The rows of a group lie close to one hidden flat surface of 13 dimensions, which passes through zero. Surfaces can cross.
Known rows, each followed by its group:
-15 -18 -49   7  15 -30   8 -22  25 -23  -1  -2  25  25  -3  -4  13   3  15 -> K403
 -2   5  35 -16 -10 -25 -17   5 -19   3  22 -29  37  13   9  14  13  32  17 -> K873
 45 -31  -4 -48  35  43  -5  -4   3   6 -24 -25  -6  11   8 -11 -23 -12 -20 -> K605
-28  10  -1  25 -21  -9  11 -23   0  11  31  -5  10  -1  42  24  -8  17  20 -> K448
  3   1  -7   8 -20  -8  10  25  14  15  23   6  10   1 -10  -5  -4 -26   4 -> K448
 -5  -2 -19   4  44   0   3 -19   0  20 -18  22  42  29   3 -27 -16   1 -32 -> K605
 -8  13 -18   1 -10  -4  18   1   7  -5 -15 -15   9 -27 -26   7   5  24  -3 -> K605
-26 -12  11   0  21 -18  42  14 -17 -16 -22  -3   3 -24   2   2 -19   5  65 -> K873
 35  25  24 -13 -40  14   1 -37  18  -2  65 -32 -25  13  54  15  -4  19  16 -> K605
  6 -14 -23  -3  23  13  -2  -3  19 -27 -48 -38  30  28 -34  -7  55 -12 -18 -> K605
  2 -35 -28 -33  33 -28  13   5 -13 -13   4  26  37 -18   3  -3  32  -5  -3 -> K332
 -1  -1 -25  24   1  -6 -13 -29   0  -8   0  -7  -7   3  30  12   0  -9 -25 -> K403
 -2 -11  -5 -22  18 -18 -13   0 -34  -6   2 -34  -6 -14  23  16  40  15  24 -> K448
-15 -12  24  59  10  -6  10   8  14 -13 -29 -32 -10 -17  30 -22  -6 -31   4 -> K873
 10 -28  15  35  12 -17  19 -16 -15  -6   7 -11 -26  -9  10 -18 -24   6  47 -> K332
  0   9  -9  16 -12  -3  21 -10  -3   7   7  -2  14  13 -31   2  28  21  13 -> K332
 21   7   7  16  19  42  57  21  -3  12 -37  10  -8 -25 -42 -31  69 -26 -15 -> K332
-12  28   5  -1   1 -20  -4 -19 -13 -38 -11   4  11  33   2   4  32  -3  14 -> K448
 -4  11  -2  17  -7  -7  23 -17 -10   9   6  15  27  19 -35  -1  33  26  10 -> K332
  9 -28  11 -26  -6   9  14  37 -16 -15 -11  28   7 -22 -51  11  26 -17  14 -> K448
  7  -4  19 -51  12  -8 -10  11 -27 -25  -3 -10   5 -15  25  17   0  -9  12 -> K332
  0  -8  -7 -37  13   8 -22 -22  34 -30   6  -6 -19  33  33   3  -9  11  15 -> K605
 10 -42  25   8  -7  40   6 -25   1 -22  -6  -1  -6  23  34  18 -26 -16  18 -> K605
-23   7  -1  11  16  20 -16 -13  64 -27 -39  -9 -19   0  40 -10  23  -1 -47 -> K873
 12  25 -29  24  -8 -26  23   1   5  17  14 -27  -3  21 -61 -26 -13  11  33 -> K403
-13 -57 -38 -19  43 -15 -10  -7 -20 -11  -2  48   1  -8  16  10  26   6   1 -> K605
-15   1 -11  18  -8  19 -20   3  22   0 -28 -34 -31  -7  12  11 -48  -4 -10 -> K403
  6 -16  -6 -19 -10   1  26   4 -12  12  18  29  25 -28 -19  12 -13  15  10 -> K332
-20  -5  36   9  37   7  20  10  29  11 -17 -13  22  -3  62 -28 -11 -18  -5 -> K873
 -5 -15 -17 -44  14  23  -1  -3  -1  36  16  15  38  -4  41  23 -25  13 -21 -> K403
-15 -21  25  46 -11  -4 -20  -7   7  19   2  -7   9   8  13   0 -35  20  -6 -> K403
 16  21  29  15   8  21  44  27  16  22   6 -24  -9  19  22 -38  -2 -56  32 -> K403
 32 -15 -28  69  -2  -4   3 -34   6  -1 -11   1 -58 -34 -28 -29 -19   7 -26 -> K873
 -8  27  28 -39   1  -2  34  24  -1   1  -9 -21  41 -25   1   0  15  11  12 -> K873
 14   8   6   7  -3 -14 -21   9  18  15   2   0  14 -35 -23 -21  11  24 -65 -> K332
-15  -2 -36  -9  10 -31   6  -7   8 -10   5  -2  -9 -18   0   2   0  27  21 -> K873
 14  -2 -10  27  21 -25  -6 -26 -17 -19 -22  18  -7 -21 -26 -24  41   8 -41 -> K873
 23  27  18  -1  -9 -14 -20 -10  12   0  13   2   7  -1  -3 -22   4  13 -45 -> K448
-25 -28  16   1 -13 -27 -10   7 -10 -15  -3  -4  21 -31   7  28 -41  23  22 -> K332
 37  -7 -15  -4  11 -35 -11   7 -12  22  33  -9  12  12 -28 -27  25   2   0 -> K605
 12 -37  31  12  -3   3   5  16 -22  19  13 -10  22 -17  25   7 -27 -20  15 -> K873
 16  36 -10  -8 -25   4  21   2 -36 -16  -5   0 -15 -19 -23  22   0 -23   9 -> K403
 16   7 -41 -23 -16  17   1  -1 -11 -29 -13  25 -10   2 -16  25  -9 -53 -22 -> K448
 14 -13   0  27 -34   5  14  17  -3  21  18 -57  -2 -10 -29  10   7  10  34 -> K448
-13 -19 -48  12  20 -22  -7   2 -11  -6 -22  -9 -31 -20 -17   2  -8   3  12 -> K403
 26  -9 -11  -1 -18  10  32 -14   9 -20   8  56  -9 -16 -48  -7   0  -6  -5 -> K448
-36 -17 -14  40 -16  17  31 -10  -5  22  17  -9   8   5  30  34  -7   5  47 -> K448
 20  24   9 -30  10  31 -12  22   1  22 -10  -3 -66 -20 -12 -16 -16   6 -12 -> K403
  8  22  34  14 -27 -11  19 -13  15 -21   6   8  31  29 -36 -15 -10  15  16 -> K605
-10  29 -33 -32   6  22  40 -23  -3   2 -13 -10  13 -12   3  23   8  23   6 -> K332
  4  -3  31 -11   5 -34 -41  23  -2  -1  13   6  -3 -21   7 -20   9  11 -30 -> K448
-27  26 -24  -3   1  -2   8  30 -25  39 -11  12  31  -1  -7  12 -50 -29  -3 -> K332
  5  19  15 -30   8  27   9  -1  15   3 -19  -9  26 -24  17   2  22  12 -49 -> K332
-17   1 -13  19 -22  -6  -3  15   3  15   6   6  20   4 -11  10 -24 -15   2 -> K332
 19 -10   9  11  -7   4   9 -40  24 -18  25  33  -1  23  38 -13 -58 -14   3 -> K403
-11  13  21 -29 -29  27  -9 -17  30 -32  10  45   7  40   0  21  11   5  -5 -> K403
-14  10  10 -14 -20  10  18  24   4  -5  -7  40  13 -30 -33  11   8   5 -12 -> K873
-23  12   4  -5  16  11  31 -21  32 -28 -23   8  21  25   7  -9  17  13  14 -> K448
-13 -10 -39  31  18 -10  -5  -4   2  11  -8 -13  -5   0  14  -2  25 -14 -11 -> K605
 -5  12 -37   5  20  -2  -5   8  11 -10 -19  -2 -34  10 -13 -13  50 -22  -8 -> K605
-19 -34  20 -10  45 -20 -23  56  -4  10 -25 -17   3   3  -8 -26  10 -17  22 -> K403
 11  -4  30  -4   7  23 -38 -25  -3 -45 -36   1 -33   7  25   7  22  -6 -36 -> K873
  6 -39 -30  18  16  -2  32 -19 -21   0 -15  33  24  -5 -46  -6  -1  12  10 -> K605
-24 -22   1 -13 -24  15  13   4   6 -21  -3  43  -9 -40   8  40 -27   0   5 -> K332
-19   6  -3 -30  -4  -4 -13   7   4   0  -6  27  21  -5 -23  11  11  32 -18 -> K873
 36 -36   4 -40  20  22  12   4  -1  26  44   6  18  52  28  -7  -3 -28  36 -> K332
 19  -5  18 -37  33 -11 -27   9  17 -12 -31  -3 -11 -14 -14 -36 -34  21 -30 -> K403
  1  11 -17  23   7  13   7  11  -7  31   3 -15  -6  43   5  -9 -35 -40  23 -> K448
 -7  26 -37 -43  -8   8  -1   8   1  -8  -2 -30 -24   2   6  23  -4  -2  27 -> K605
 11  -9  16   0  -5  10  -5  35 -34  15  -3  11  18  14 -32   6  20 -35   2 -> K448
 -8 -11 -11 -11  -3  40   4   0 -11  -3 -33 -22 -11  34 -27  27 -39  -4  36 -> K873
-11   8  17  14  -1  14  35   9  12  35   5 -21  51   1  13  -9  14   2  -1 -> K403
-21  23  10   0  30 -42 -18 -25 -14   3   1   6   3  16  11 -19 -10  50  13 -> K448
 -7  -2  14 -13 -24  -3 -13 -13   9 -12  15   9   7  -2  -5  23  16  41  -2 -> K873
  9  11  42 -24  12  25 -13  15 -14  20 -20  19   7   8 -24 -12 -12  15 -22 -> K605

New rows, each followed by its group:
 25  -6  10 -45   2   5   7  21  15  -2  -2  26  -3 -39 -33 -13 -27  13 -17 -> K448
  3 -47  -1   4   9  -4 -28 -12 -14 -19 -16  26  23 -21  -3  14  22   5 -50 -> K873
 15 -24  11  31 -21  -8  -6   6  -6   0  14 -25  -2  17 -27   0 -10  -5  31 -> K605
 -7   8 -26   9 -12  15  31 -32  39  -5   4   2 -10 -13  10   7 -44  21   3 -> K448
-11  20  32 -13   4  27   9  24  47   1 -30   6  20  16  -9 -24 -41 -15 -13 -> K448
-37 -34  28  35 -24   1  -4  24   2  25  10   9  -2 -36   8  18 -25  30  20 -> K448
  8 -28  -4 -26  19  28 -11 -22 -10 -39 -41   3 -32 -24   4  21 -15  18 -13 -> K873
 23  28 -17  -7 -20  -4   1 -10 -35  17   8 -30   6 -35  -9  22 -13  18 -25 -> K403
 18 -54 -28  -5   8  -9  -1 -11 -11 -10  16 -11   5  -6  -3  15  24   3  20 -> K605
  2  16  26  24 -12  22   3  -3  27  45  22 -36 -15   1  44 -17 -73  12  10 -> K448
 11  37 -16  -6 -27  23  24  -4 -18   1 -10 -35  -1  25 -36  17 -45 -11  37 -> K448
 24  19  -9   1 -14  19  19 -18 -12  13   9 -15  -1  27 -21   3 -26   5  20 -> K605
 24  -6  29  -1  10 -21 -11  -5  24 -10  17  16   0  11  -9 -42  13   6 -15 -> K605
-15  -8   7  39 -17 -18   4 -12 -12   9  21   4 -17  -6  -3   6 -12  28  34 -> K448
 10  72  18   0  21 -17   7 -37 -44  25  -1 -10   6  22  27 -23 -12  22 -12 -> K332
 24 -11  13 -45  26  -7 -19  12  17 -30   5  10  -6  15  15 -23  52 -28 -19 -> K605
  9  26  13 -34  18  22  -3  -1 -16  22 -18   3   3  22 -28 -10   6  28  -7 -> K332
 30 -36  -8 -22  -1  -1  35 -17 -19  -5   7 -16  67 -39  -8  18  14  14 -14 -> K605
-27 -21 -16   1  14   5 -11  -2  37 -39 -26  14  14  14  21   6  54 -28 -26 -> K332
-16  12   1 -34   0  35   9 -12  15  -6 -35  -5   4  -1 -32  16 -16  56  -2 -> K873
 14  12  -7  18 -42   8  21  16 -39  17  17 -39   3   2 -29  26  -8 -28  46 -> K605
  4   4  29  11 -13  40  33 -16  17  -1  -3 -29   7  23  -3   7  35  12  24 -> K332
  5 -17 -33  -3   6 -15  -8 -17 -28 -13  30  95 -13  30   2   3  37 -40  -7 -> K873
 14  30 -29   5   1   0   5 -13  15  25  11 -22  17  28 -27 -14  30  19 -23 -> K332
 23 -29  -9  10  -2   7   3  -1  16 -15 -10 -38  15 -42  14   9  21 -20 -35 -> K873
-24 -20  32  13  -1  31  16 -29  24  -7 -24   0  37  15   2  12   2  49   2 -> K873
 14  -1 -19  23 -19  11   9 -14  -5 -12  26 -28 -38 -18  60  27  29 -43   6 -> K403
 40  10  31  13 -43  33  12 -16  -8  10  27 -31 -23  19  -8  13  -6   1  21 -> K605
  5  13 -15   3  21  -1   8  -9  14   2 -23 -42  13   4   0 -18  13   5 -16 -> K873
-10  -4  16  22   7 -17 -14  14  -7  15 -10   7  22 -13  -6 -16 -15   1 -22 -> K332
 -6 -31  18   4   1   9 -21  24 -10  11 -15 -26  16  -9  15  15   5 -10 -12 -> K605
 -3 -20 -25  -5 -11 -36 -30   5  19 -49   4   4  -7  -8 -28  10  57   7  -9 -> K332
-24  20   7 -19 -26 -27   9  43 -27  -6  11  -6 -13 -23 -27  20 -21   2  66 -> K873
 -1  29  -4  -7 -21 -46  -7   4  18  -5  43  12 -27 -13 -13 -16  -9  31  18 -> K605
 11  20  48 -14 -25   3 -15 -13  -7  -2  18  -8   2   2   0  10   8  43  -3 -> K873
  4  25  32   1 -11 -20 -11  11 -13  -4   5  -5  16 -10 -12  -7  30  11 -17 -> K873
-32  63  35  -8  -6   3 -10   9   1 -12 -37 -11  14  31 -44  -3  28  34   0 -> K873
-20 -11  -6  55  -3 -24   3 -23   2 -19 -14 -21  29   7   4   1   7  -6  -5 -> K403
 29 -15  20  36 -19  16  28 -24   8 -26   8   0  -1  31  -9  -6  14 -30  23 -> K605
-15 -15 -17  22  -2 -19 -11  45 -35  15   0 -19   1 -28   0  19  41 -42   2 -> K605
 -7  14 -37  20  17  -7  19   6  22  28 -20 -10  19 -12 -36 -29  -3  11 -24 -> K873
-35  24 -28  38   3 -14  12 -21  -6  18   3  26   9  30  -5   1 -19   7  14 -> K605
 13   0   8  26  10   1  -8   0 -36   3 -12  13 -50 -19  18 -13 -30 -35  -3 -> K403
  1  16 -26 -15  -3  21  17   7  -5  19 -10 -40  -6   7 -30  10 -15  18  25 -> K332
  8  18  37  -9 -11  -4   6 -36 -11 -25   6  37   4 -13   0   5  36  43 -19 -> K332
 -1   2  28  12  16   4  -8  -7  10  14  -8 -10  21  15   5 -21  21  23 -21 -> K448
 21   0  34  20 -10   4 -45 -10 -10 -10 -14 -65 -30   5  16   3 -16   5  -7 -> K873
 19   5   7 -37  -4 -22  14  -6 -40  16  43  25  37   1  13   9 -15   6  17 -> K332
 23  -7  -4  -3  28  13  -5 -11 -23  23  -9  10 -17   0 -15 -18 -15  21 -12 -> K448
 -7  11  -5 -26  13  25  16 -22  29  11 -11   1  24  -9  32   1 -23  25 -32 -> K448
-13  -9 -15  37 -10 -23 -36 -44   5 -58 -12  -1   5  25  38  23  19 -28 -30 -> K403
-16 -22 -37  -9  10  26   2  15  15  19 -24 -17  43  32 -12  16  -9 -24  -6 -> K873
  8  -3 -24 -14  13 -19  -9  14   0 -12   4 -15   8   1  -8  -7  70 -16 -10 -> K605
-11   0  -8  -7  24   5  20 -13   4   6   1  18  -9  21  19  -9 -21  10  33 -> K873
  7  14   5  17   5  -5  13 -32   5  11  17  -9  -1   1  35 -10 -19  16  -1 -> K332
 -3  36  11   0 -22  51  12  11 -15  10 -30 -30 -15 -13  13  28  18 -27 -16 -> K605
  0  23  21  37  -1 -19  -9  17   6   1  -9 -14   1  -8   0 -26  21 -24 -24 -> K873
-18  37  10 -25  -5  47   1 -28   9   7 -16  23  -8  31  12  19 -19  29 -10 -> K332
 29  -2  26 -31  13  38   0  -8 -42  34 -11 -16  -7 -14   2   8 -25  36  -6 -> K448
-25  -9   5  23   6  13 -25  14 -40  11 -22  14  -1  30   9  19  -3 -42   4 -> K448
 20  15  -3  -1  -2  -1  -4 -23 -14 -29  -9 -27 -42   6  -1   1  11   0  14 -> K873
  0  31   5  -6   1 -25 -15  -9  21  -7  -2 -28  -7  -2  -6 -19 -30  36  -2 -> K448
  8 -42   0  -1  11 -41   4   3  21 -29  -7  -3  47 -40 -27 -13  16  24 -15 -> K605
 47   7   4 -10  -2  34  22 -15  41   4   9  -5 -29  -8   6 -29 -32  -8 -24 -> K448
  7  20 -33 -14  32  -4  17  11 -21  44  -7 -61  37  37 -12 -16  -3  -6  21 -> K332
 -5 -44  13 -36   5  -4  -8 -19  21 -32 -10 -15  59  14  11  20 -13  28   6 -> K605
 -7   8   5   7  12  -2 -40   5   3   9 -19  37 -15 -13 -16 -17 -11  17 -54 -> K873
-17  -3  41 -20  30  -9  -8 -19  -7  -1  -3 -25  33  22  40  -3   6  44  16 -> K873
-11 -25  15 -12  17 -11 -33  29  70  -9 -19 -39 -13  14 -38 -37  -7  45  11 -> K403
 23  12  22 -24 -17  24  27   4  17   6  15  -3   6 -38  14   0   1   4 -18 -> K873
 42 -17 -34 -20   3  10  11 -48 -26 -34  17  36 -27  11  -4  13  39 -10  -2 -> K873
 23   6  36  27 -14   4   5 -11  -9   0   8  13 -39 -14  -7 -19 -28   4   4 -> K403
-15  16  10 -24  -5  53 -21   2  13  -7 -36 -20 -46  15  15  23 -10   5   2 -> K605
